Each new row is followed by its nearest point in the smallest flat space through zero that holds the last named rows.
(in the rows, 128 means zero)

q952, 4 rows:
[[ 61 130 146 165 108 164 114 106 129 157 176  67  48 164 174 135  89 169]
 [ 45 110 155 164 122 149 127  78 176 148 171 172  99 159 169  90 143  65]
 [ 64 133 212 158 121 164 151 109 169 153 144 126 103 202 170 133 151 111]
 [ 43 121 171 212 114 170 130  94 135 170 135 141  81 189 104 141  98 134]]
New rows:
[163 111 132 131 116 118 129 120 139  88 111 129 173 129 108 108 182 171] -> [158 133 133 109 135 118 138 144 126 117 107 136 157 123 117 134 145 125]
[127 125 129 158 128 116 149 106 127 123  77 121 110 127 114 130 150 127] -> [126 128 137 141 129 131 133 129 125 132 115 139 134 137 108 135 127 129]
[131 141  99 147 149  76 136 128 112  68 130 128 165 104 114 156 117 113] -> [153 125 102 118 133 113 124 135 117 118 116 142 147 103 106 125 127 125]
[188 142 123 127 105 167 147 128 136 116 136 164  91 121 127 131 138 123] -> [136 128 127 122 130 124 129 131 128 124 125 131 135 124 127 127 133 125]
[113 114 125 145 115 112 152 103 126 173 142 103  82 114 131  68 113 116] -> [ 98 120 113 142 122 134 114 109 132 136 154 126 100 124 143 114 113 123]
[146 163 155 130 172 130 126 112 115 131 154 145 146 131  97 126 173  99] -> [134 128 143 125 133 125 139 130 139 125 115 152 150 134 120 126 148 107]

q295, 4 rows:
[[109 153 131 176 109 122 152 128  90 112  87  78 149 154 154 110 114  74]
 [ 79 150 143 153 121 100 156  94 118  83  82 158 172 122 130 102 108  99]
 [123 126 105 147 152 112 181  96 120 139 127 137  88 199 124  74 118  84]
 [ 92 140 103 147 109 167 147  99 126 155 143 136 145 166 134  88 130  96]]
New rows:
[126 135 155 143 123 149 103 121 119 126 175 161  94 130 125 122 124 119] -> [127 123 120 120 129 140 127 122 137 141 144 141 123 133 123 123 133 134]
[148 127 128 126 105 176 149 168 120 124  83 130  82 143 123 147 129 108] -> [143 127 125 135 129 129 129 141 118 135 128 100 114 140 135 132 129 120]
[152 104 122 124 132 182 134  68 116 125 116 145 140 125 135 137 138 132] -> [117 129 121 124 123 143 127 118 136 137 139 143 136 129 125 121 131 130]
[127 118 146 131 124 134 151 133 116 124 165 136 118 129 176 140 120 135] -> [132 127 126 127 128 132 126 131 128 133 132 123 124 131 129 129 130 128]

q703:
[[155 104 113 132 133 111 122 123 186 126 154 138  98 130 144 121 176 119]
 [102 101 155  87 109 140 141  74 156 128 121 179  95  99 125 159 155 187]
 [145 121 147 102 111 139  77  80 171 135 159 141 152 129 147 151 130 163]
 [159 163 155 118 124 156 139  61 138  96 115 147  89  91 142 133 147 161]]
New rows:
[104  98 100 143 143 102 145  97 155 136 111 156 101 105 107 107 148 158] -> [113 102 126 118 127 120 153 124 147 128 123 153  92 117 123 133 159 139]
[153 152 133  89 139 168 166 167 168 161 111 133 103 161 164 114 116 153] -> [133 128 127 129 130 127 133 124 134 124 128 131 117 124 130 126 137 128]
[125 156 134  88 129 128  94 124  99 142 126 166  91 134 143 142 116  97] -> [127 134 135 124 126 134 128 119 122 126 124 130 129 123 128 131 123 136]
[107 128 169 116  95  99 148 107 112 143  95 105 108  89 101 127 147 158] -> [105 127 142 114 122 137 154 113 113 124 106 148 109 110 117 138 129 151]

q164, 4 rows:
[[132 213 197 138 107 112  85 156 131 130 123 112 134 181 107 150 170 171]
 [123 169 128 146 102 138 102 125 106 142 125 112 167 157 132 135 165  89]
 [112  99 107  83 133 104 112 164 147  78 124 137 130  75 148 124 168  76]
 [120 120 144 168 135  77 118 144  99 173 155 106 157 102 169 165 152 108]]
New rows:
[160 115 142 139 146 120 133 130 123 182  68 180 106 105 124 135 137 138] -> [131 117 134 135 137 119 137 127 128 138 134 128 119 122 130 133 114 146]
[ 78 129 128 138  86 118  97 153 124 120 138 131 130 120 124 132 131 130] -> [124 138 135 125 124 117 115 141 128 123 128 124 135 125 133 134 148 119]
[119 127 136  68 124 138 125 130 146 141  80 131 173 148 139 171 104 116] -> [127 136 124 120 122 136 122 129 130 118 122 129 132 133 124 123 136 118]
[ 81 162 100  70 125 104 144 172 136 123 102 123 131 144 125 131 119 108] -> [123 135 126 105 122 129 115 142 140 100 119 132 128 124 124 122 149 113]

q92:
[[166 105 146 137 170 159 129 104  97 107 149 127 123 126  70 130  94 119]
 [134 123  52  93 194  65 160 140 143 123  71 123 138 148 115 142 117  71]
 [ 98  89 128 171 147 106 126 133  98 144 130 128 127 114  57 124  97 139]
 [174 103 130 126 141 109 152 141 109 130 111 127 137 154  86 124 145 127]]
New rows:
[179  86 111 125 105 128 101 118 166 120 158 127 132 177 137 136 159 135] -> [167 131 142 114 115 135 138 133 127 124 126 128 132 147 136 125 155 133]
[165 131 144 118  74 146 123 112 104 147 133 101 120 135 100 126 125 190] -> [153 117 168 143  98 147 127 132 111 133 145 130 129 135 114 118 148 157]
[168 145 120 125 106  86 131 135 141 136  98 149 126 141 134  87  80 169] -> [134 124 125 126 120 112 136 140 129 135 116 128 133 138 127 126 144 131]
[110 110 133 168 102 116 158 145 115 140 140 161 172  94  68 149 138 107] -> [112 102 133 157 125 107 130 140 109 145 125 129 130 125  86 122 124 144]
[137 124 131 127  95 168 128 141 120 139 106 184 153 131  96 109  86 126] -> [134 119 141 139 127 136 126 126 117 128 137 128 127 127 110 125 124 136]

q534:
[[110 114 134 154 143 145 127 134 102 135 123 143  92 142 146 173 166 109]
 [132 153 136 143 159 109  88 118 151 105 134 185 135 119 132 147 124 104]
 [111 137 151 107 147  95 112 138 116 116 123 126 136 130 173 122 146 105]
 [103 124 115 107 108 175 162 110 135 101 116  99 124 134 162 121 153 119]]
New rows:
[137 131 106 124 127 135 124 118 125 138  68 157 129 113 122  93 123 134] -> [133 132 123 126 124 131 128 122 139 123 130 130 135 124 120 121 119 132]
[172 115 117 135 178 120 141 164  89 155 128 158 140 162 115 145 139 116] -> [134 118 139 150 142 107 113 146 104 155 132 141 112 133 116 150 132 129]
[114 123 173 124 152 124 143 130 137 125  77 134 130 125 131 123 171 128] -> [115 128 137 122 136 123 126 132 118 122 124 126 124 132 153 133 145 115]
[113 180 139 127  91 125 129 127  88 162 128 134 163 142 129 108 118 140] -> [133 126 132 117 124 112 129 136 122 137 129 113 137 127 125 112 119 136]
[111 122 145 110 135 178 130 138  96 126 119 113 120 148 147 133 150 151] -> [111 114 128 124 121 148 148 131 110 130 120 106 112 138 148 136 152 124]

q678 (4 x 18):
[[ 95 111 148 120 110 174 165 109 129 113 137 151 203  91  85 122 165 141]
 [137 111 135 116 133 151 196 118 105 162 142 105 127 134 126 135 117 130]
 [155 142 157 147 152 162 130 136 166 156 102 148 176 109 109  83 130 103]
 [117 133 154 121 160 173 177 180 171 104 141 181 143 117  92 107 129 114]]
New rows:
[124 137  92 146 141 120  91 143 109 131 136 123 124  97 130 164 112 134] -> [125 131 118 129 121 110 103 125 124 118 126 124 115 133 138 136 128 132]
[ 95 142 160 165 108 130 102 127 110 111 162 117 132 122 106 164 149 126] -> [106 123 122 124 110 123 114 119 121 104 134 134 138 120 122 139 144 141]
[146 137  97  94 154 105 143 110 132 128 114 132 159 167 122 129 155 131] -> [130 126 128 129 126 129 130 122 125 133 127 124 132 127 128 128 129 129]

q118:
[[119 136 154 106 150 142  94  76 144 129  95  97 136 118  93 126 147 110]
 [119 141 163 131  93 117 118 117 123 145 121 124 109 110 150 126 123 104]
 [145 134 170 118 127 106  87 105 109 145 107 103 127 150 142 115  88  97]
 [206 131 120  83 136 148 112  95 128  86 155 128 122 124  84 138 110 106]]
New rows:
[170 141 126 103 187 110 104 119 164 148 156 146 102  97 121 125 127 129] -> [154 129 124 111 135 138 121 113 130 112 135 126 128 126 108 132 125 121]
[147  74 149 170 155 105 109 163 128  91 112 144 117 146 130 106 126 112] -> [135 121 122 133 141 117 125 141 117 131 128 127 137 153 137 122 108 134]
[122 110  96 116 126 101 111  93 158 151 128 143  96 139 123 127 106 122] -> [134 129 133 124 129 127 121 123 126 128 126 124 128 131 127 127 122 123]
[109 136 139 160 152 131 182 164 150 131 120 151 161 136 113 132 162 123] -> [ 95 121 106 145 139 134 150 147 139 131 125 136 137 126 128 130 153 154]

q805:
[[ 43 117  79 156 139  87 138  72 169 138 107  53 111 151 143 149  99 109]
 [ 47 132 100 124 198  99 122 143  94 142 154  79 137 101  88 153  43 137]
 [101 160 137 148 175 141 137 156 115 115 197 107  95 171  75 144  78 157]
 [ 52 148 103 160 153 102 121  89 150 168 169 129  87 151 101 115 122 167]]
New rows:
[135 146 140 129 134 188 146 131 133 143 121 135 108 137 137 128 133 143] -> [144 136 139 133 123 140 131 133 131 122 140 138 118 144 124 125 137 134]
[126 159 119 126 120 134 102 134  97 106  72 137 138  99 102 113 141 188] -> [132 126 131 116 131 126 118 135 113 141 128 151 139 102 125 118 133 136]
[125 153  68  83 134 131 121 129 148 124 120 188  98 116  68 128 132 133] -> [119 135 129 128 135 125 118 127 121 148 144 155 124 117 116 114 135 148]
[129 102 133 114 138 162 136 102 126 138 120 118 145 109 116 134 110 159] -> [123 125 126 122 135 124 125 132 119 131 126 127 136 115 126 129 120 127]

q360:
[[140 158 100 135 155 105 133  78 151  95 171 133 122 137 174 119 106 129]
 [155 128  93 163 150 170 113 112 133  94 133 107 142 136 146 126 166 135]
 [123 122 119 176 132 134 144  81 142 199  78 127 121 138  89 150 194  99]
 [153 134 107 126 160 201 139 156 141 160 127 123 128 157  74 102 149 101]]
New rows:
[ 88 150 128 146 110  96  89 152 137 162 116  88 135 110  99 105  90 156] -> [114 121 148 115 112 112 130 142 119 139 119 134 125 120 120 133 117 130]
[168  96 106 127  92 139 127 117 114 147 110 121 116  93  98  92 128  94] -> [128 122 131 131 127 143 130 138 126 146 114 126 129 131 107 129 142 121]
[106 123 101  89 106 130 150 129 150 105 166 169 120 121 108 116 103 149] -> [127 140 133 101 133 119 134 140 132 121 152 138 122 131 132 114  92 127]

q888:
[[139 139  78 148 151 148 109 128 100 143 150 119 154 177 109  59  98  96]
 [108 151  69 126 194 109 119 119  89 137 176 144 187 153 150  73 100 103]
 [102 138 100 127 127 162 152 119  57 133 176 172 196 169  83  75 100 116]
 [109 142 111 119 141 173 138  68  68 173 174 166 141 141 106 123  91  66]]
New rows:
[117 150 163 115 107 134  91 140 113 129 117 103 147 133 165 144 121 133] -> [128 127 133 126 128 121 128 130 135 125 124 126 124 121 134 136 133 133]
[130 172 135 113 115 147 143 105 131 111 115 159 123  96 114 138 113 118] -> [119 127 142 120 118 139 140 112 118 135 133 143 124 118 121 149 128 122]
[ 94 140 119 116  67 103 123 162 137 167  77 121  99 151 118 158 117 112] -> [140 121 144 133 106 140 126 130 141 129 111 118 104 125 117 141 134 130]
[141 162 117 134 112 100 160 127  88 156 146  98 123 105 199 176 145 124] -> [117 133 133 115 150 108 128 111 135 134 133 134 120 102 159 157 131 121]
[118 127 105 109 172 122 144 143 136 141 143 157 155 121 108 104 131 136] -> [114 135 113 123 147 116 133 132 112 122 146 141 159 133 135 112 124 133]
[145 106 105 170  71 136 107 145 111 184 164 114 165 132 124 159 152 138] -> [132 125 131 133 112 144 131 130 121 129 126 129 128 138 109 121 125 127]

q719 (4 x 18):
[[122 130  77 102 164 124 132 186 108 142 112 117 173 134 117 159 120 108]
 [101 116  87 104 173 119 163 140 147 145 143 148 158 149 121 146 161 117]
 [123 113 165 165 108 119 119  99 100 174 121 136 147 162 122 127 123 127]
 [138 102 133 125 137  82 108 133  84 135 107 160 142 190 142 164 196 171]]
New rows:
[122 163 125 156 140  97 107 135 110  93 101 152 152  98 132  98 122 120] -> [138 133 128 126 122 129 116 140 118 119 119 119 124 120 130 130 119 131]
[136 113 122  98 152 143 144 133 102 113  89 113 118 118 147 139  95 105] -> [134 137 113 118 132 133 121 154 120 120 119 114 134 115 126 134 111 121]
[152 106  99 143 103 151 158 148  93  88 106 132  92 101  92 165 152 119] -> [141 135 118 114 129 126 116 148 122 104 119 121 118 118 134 134 131 138]
[ 97 120 143 161  93 160  95 134 135 148 122  91 117 146 106 109  95  88] -> [126 134 150 155 106 145 122 117 119 154 125 110 137 117 117 113  81 105]
[127 152 142 157 100  94 134 156 116 109 106 141 155 161 122 141 131 137] -> [136 122 135 134 123 115 112 136 101 136 113 130 137 146 130 140 134 138]
[121 127 111 103 110 109  91  94  87 150  99 118 103 154 118  90 128 122] -> [136 124 145 141 114 121 112 124 107 136 117 128 129 139 130 131 127 136]

q844:
[[138  98 148 149 136 131 109 111 128 100 149 171 122  80 124 159 114 101]
 [178 113 134 112 103 101 144 137 174 173 117  88 113 125 116 110 134 139]
 [127 121 128 113 141 183 142 118 156 110 118 119 125  81  93 110 145 169]
 [149 107 137 115 131 104 151 145 119 153 117 119  85 141 147 132 127 140]]
New rows:
[133 162  94 167 122 147 143 126 118 124  91 164  93 103 109  88 118  92] -> [121 129 128 130 133 139 125 124 126 117 130 135 132 120 124 130 128 129]
[ 95  99 168 112 149 169 115 105 115 132 148  90 144 169  89  92 134 133] -> [111 144 117 121 132 152 132 127 130 121 121 117 141 131 118 113 137 146]
[134  99 160 133 127 130 102 154 114 143  88 128 151 153 159 101 148 102] -> [130 132 126 129 123 110 127 134 121 139 128 124 127 147 139 129 125 120]
[103 110 143  96 132 139 160 106 154 142  90 106 164 105 123 111 141 155] -> [130 133 122 113 128 154 141 127 150 131 116 106 130 115 107 107 142 157]
[108 148 107 150 142 169  88  94  96 140 113 160 117 113 111  94 133 112] -> [102 140 122 135 138 154 118 119 117 102 133 143 146 120 122 130 129 128]

q568, 4 rows:
[[184 162 154 104 132 187 127 152 132 187  95 113 144 102 134 142 137 132]
 [159 167 125 153 148 182  80 154 116 150 155 147 187 145  94 146 114 139]
 [137 170 135  96 140 150 128 160 117 161 125 168 174 107 141  83 116 147]
 [141 116 168 151 133 136 122 135 162 144 126 103 148 105 137 104 177 122]]
New rows:
[137 105 107 136  81 134 136  98 123 135 120 154 115 133 125  80 133 140] -> [115 124 126 120 126 113 138 126 128 122 127 135 123 124 136 113 127 129]
[105 103 124 103 153 108  98 152  74 174 100 102 145  78 139 110 106  99] -> [131 138 133 106 128 130 140 136 126 142 116 136 131 114 141 111 126 133]
[132 103 124 155  98 121 157 130  90 105 118  88 108 131 148 138 113 110] -> [123 110 122 128 118 115 139 112 129 116 119 110  95 133 129 149 128 120]
[133 151 109 155 136 144 101 134 136 142 116 126  87 118 116 129 128 123] -> [140 130 128 132 128 140 122 128 127 133 126 120 125 132 121 146 127 126]
[151  84 131 118 146 124 133 145  93  59 117 151 125 110 139 140 151 153] -> [117 120 124 128 125 115 133 122 127 118 130 129 120 130 130 125 126 127]

q616:
[[149 115 125 163 123 118 135  89 121 161 181 130  85 151  77 146 136 114]
 [ 88 179 164 114 118 153 122 133 118  98 123 167  98 146 132 110  92 145]
 [125 180 128 102 105 102 180 150 141 149 117 180 145 155 109 185 109 141]
 [136 102 109 143 134  89 155 111 131  92 106 134 115 128 112 146 158 158]]
New rows:
[110 124 118 129 145 143 178 132 135 124 112 100 171 109  87  94 166  83] -> [140 110 115 127 133 122 127 133 133 135 121 111 148 116 137 130 140 122]
[128 101  69 128  68 127 155 144 143 120 112 166 171 148 140 131 149 110] -> [139 126 111 117 126 106 151 143 139 134 108 131 157 124 132 153 138 133]
[130 162 107 152 128 147 146 117 124  87 119 123 136 150 173 122 113 147] -> [114 137 135 121 129 130 128 133 127 102 110 137 125 126 138 119 124 142]
[118 120 157 135 188 113 129 130 113 126 158 130 130 134 186 117 127  97] -> [125 123 132 128 132 143 110 130 125 129 132 115 130 120 139 110 125 120]
[ 80 140  68 145 153 116 133 125 144 115 179 146  90 129 124 140 127 123] -> [128 129 131 141 126 122 134 112 124 124 140 138 103 140 108 133 129 134]

q743:
[[213 138 122 159  98 125 129 154 132 100  90 160 111 211 137 147 198 212]
 [213 188  90 142 109 100 191  95 100 131 133 173  79 205  97 109 157 194]
 [184 148 115 148 140 100 122 114 123 135  99 110 111 202 134 178 191 213]
 [189 136  93 119 134  69 151  65 183 163 133 108  92 156 144 124 213 213]]
New rows:
[160 126 125 137 124 160  96 112 101 110 140 128 105 158  84 122 129 106] -> [137 143 128 136 123 135 136 137 104 120 124 142 125 147 116 131 117 129]
[126 138 130 128 132  98 147 121 130 140 113 149 130 120 156 107 178 169] -> [151 125 119 126 122 113 135 115 152 134 128 129 118 135 136 120 158 154]
[139  92 154 105 143 122 132 139 134  83 159 156 133 133 137 121  64  72] -> [109 122 137 125 116 149 131 147 120 115 136 147 137 105 122 106  96  90]
[123 165  99 122 151 103 116 129 140 119 160 121 141 135 119 138 136 162] -> [134 138 120 127 140 113 132 109 126 141 129 115 121 138 126 138 137 144]

q582, 4 rows:
[[146 152  81  44  96 113 137 128 186  63 141  60 161 106 163 105 114 157]
 [113 132 154 109 132 138 141 179 169  95 122 120 180 143 163 140 122 140]
 [119 182 123  88 151  97  73 133 176  45 113 109 173 120 110 136 124 173]
 [120 159  67 132  57 148 152 134 133  98  96  68 149 121 120 123 134 127]]
New rows:
[118 121 131 101  98 164 142 174 120  68  68 134 168 121 118 117 136  68] -> [109 143 123 141  99 149 146 164 142 106 102 107 165 139 136 139 131 128]
[139 122  70 102 107 132 109 123  97 144 127 131 111 126 138 153  92 152] -> [138 129 104 120 114 124 130 107 121 131 133 114 112 117 123 117 128 126]
[139 129 148 128 109 118 121 125 144 116 129 131 109 163 132 124 138 120] -> [128 127 132 126 131 127 128 130 130 128 130 130 129 129 130 128 127 129]

q712, 4 rows:
[[ 86 158 114  97 175 132 127 119 100 105 106 110 107 131 180 129 159 122]
 [136 129 117  79 105 163 119 172 141 161  91 164 103 104 185 157  97 102]
 [176 121 150  90 114 122 127 140 156  98 147 133 117 121 108 158 138 108]
 [116  69  67  58  61  70 135 138 103 169 111 183 124 122 163 176 139 111]]
New rows:
[130 109 125 109 160 115 136  92  93 104 104 162  55  96 118 116 116 111] -> [120 132 121 105 137 121 128 126 120 117 123 127 119 128 145 138 143 121]
[150 152 102 139 169 132 173 147 149 114 138 129 122  95 118 155 169 125] -> [137 139 140 114 142 130 127 127 134 104 134 118 120 128 126 134 141 122]
[104 132 140 116 156 135 164 131 120 161 153 182 135  80 136 121  79 127] -> [123 127 122 134 118 144 125 140 129 153 114 140 128 122 143 125 107 128]

q624, 4 rows:
[[ 73 134  95  94 120  94  84  96 159 130 102 109 132 106 142 114  99  80]
 [110 172 136  98 154  92  98 129 118 114 133 135 133 124 128 149  94 159]
 [101 111 141 140 121  95 123 134 135 161 116 116 155 125 124 107 131 144]
 [122 137 150 134 106 120 157 158  89 137 115 133 103 129  77 118 114 118]]
New rows:
[152  98 138 150 164 161 104 163 114 103 166  96 109 115 141 156 123 110] -> [155 130 124 130 136 155 136 125 127 111 142 136 119 134 138 142 138 131]
[112 129 138  97 161 100 126 102 130 136 137 112 107 127 132 165  93 143] -> [115 154 127 107 144 107 106 124 127 118 130 131 131 124 133 140 107 141]
[124 118 129  92  93 145 136  96 148 109 117 112 137 101 169  90 124  92] -> [117 113 100 121 117 138 117 104 153 125 117 117 124 119 144 118 131  85]
[ 98 137  99 100 167 142  96  91  90 108  87 147 124 115  90 124 131 105] -> [112 150 113 103 126 121 114 119 126 112 119 128 109 119 122 133 103  99]
[126 145 158  99 127 164 161 137 106 120 145  99 109  94 151 124 133 134] -> [142 135 130 128 129 141 137 133 117 117 133 135 115 131 121 136 128 127]

q812 (4 x 18):
[[ 90  79 168 192 113 142 210 122 121 153 180 120  84 109 153 110  60 135]
 [ 72 136 162 210 135  85 142 116 120 135 107 143 129  89 176 115 126 180]
 [ 97  43 149 178 152 141 183 137 129 152 144 150 133 129 150 129 105 141]
 [103  67 122 190 113 116 134 123 158 135 128 204 132 109 148 119  62 168]]
New rows:
[ 98  86 176 113 129 150 139 103 131 128 139 180 141 130 119 154 115 150] -> [121  84 127 145 136 134 141 133 137 136 131 153 136 131 133 130 112 135]
[145 139 149 104 140 130 139  94 181 135 154 107 107 124 104 139 134  92] -> [142 137 127 105 119 143 136 129 124 128 145 106 114 136 115 128 123 108]
[108 143 165 118 132 137 175  94 146  92 112 150  93 150 103 122 110 131] -> [125 130 134 135 117 131 140 124 127 130 142 122 113 123 129 122 110 126]
[140  96 121 145 171  99  98 152 176 147 151 140 173 112 110 155  84 119] -> [132  88 112 133 133 132 119 133 145 129 121 167 145 135 125 133 115 136]

q352 (4 x 18):
[[141 105 110 131 125 112 102 108 130 143 113  74 149  94 165 104 112  95]
 [127 140 133 128 127 103 153 157 134 159 164  92 126  62  97 164 136 123]
 [124 114 154 134 126 145 152 145 116 118  83 163 166 129 146  83 163 116]
 [135 123 139 146 123 132 116 116 140 121 169 118 134 137 145 135 142 133]]
New rows:
[123 161 147 126 128 131 129 114 135 120 132 116 127 163 114 115 136 122] -> [127 130 131 130 128 134 125 124 129 120 134 139 124 145 129 130 130 136]
[133 117 121 128  92 135 136 111  83 131 140 135  91 121 129 127 147 161] -> [127 133 130 128 128 131 129 128 129 125 137 135 121 137 122 136 129 136]
[154 179 139 101 106 130 120  84 125 105 103 157 120 126 138 135 122 122] -> [126 130 120 121 130 133 122 121 124 120 113 141 119 149 127 123 117 133]
[148 100 135 116 125 133 188 142 129 133 106 117 122 117 147 119 122 128] -> [126 125 132 125 128 126 141 141 122 134 107 129 141 109 127 116 135 118]
[119 151 130 131 142 141 132 123 122 108 126 124 129 156 100 148 126 103] -> [125 135 126 124 130 131 129 129 127 124 129 140 116 142 117 136 123 138]
[110 128 103 140 131 106 126 138 133 115 118 156 112 116 127 125 153 115] -> [125 130 130 125 129 129 136 135 124 128 118 137 129 126 122 126 130 128]

q845:
[[135 202 127 140 145 144 136 175 135 145 108  91 135 149 120 102  99 134]
 [126 179 124 118 106 133 114 195 159 127  98 103  95 101 104 107  96 134]
 [126 158  87 140 117 158 167 151 111 141 140 113 100 137 135 131  71 153]
 [142 164 114 105 167 128 125 125 193 136 122 160 124 144 120  96 104  88]]
New rows:
[ 99 145  82 151 126 141 114 154 124 120 164 145  90  90 143 113 149 142] -> [123 124 112 124 107 134 134 140 129 125 130 129 102 112 126 134 109 138]
[101 155 177 129 107 132  95 125 145 120 130 123 135 140  96 135 103 131] -> [128 142 141 126 126 123 114 147 137 126 113 117 130 121 119 120 135 126]
[146 135 141 109 128  84 150 120 122 130 144  91 103 170 124  68 128 188] -> [129 145 129 138 132 134 135 137 117 134 126 113 135 138 130 125 123 135]
[118 129 136 117 125 118 148 119 126 126 123 107  97 128 144 121 125 152] -> [125 127 122 131 118 132 133 134 120 128 130 123 120 123 129 133 121 137]
[147  96 115 124 116 138  81 130 134 140 132  98 148  87 102 138 131 142] -> [122 114 140 125 108 119 112 138 125 119 120 122 122 107 121 134 143 134]
[137 149 106 110 143 157  90 123 151 174 151 130 130 101 120 137 128 121] -> [131 138 122 120 135 128 127 131 149 129 126 138 121 128 124 119 118 117]
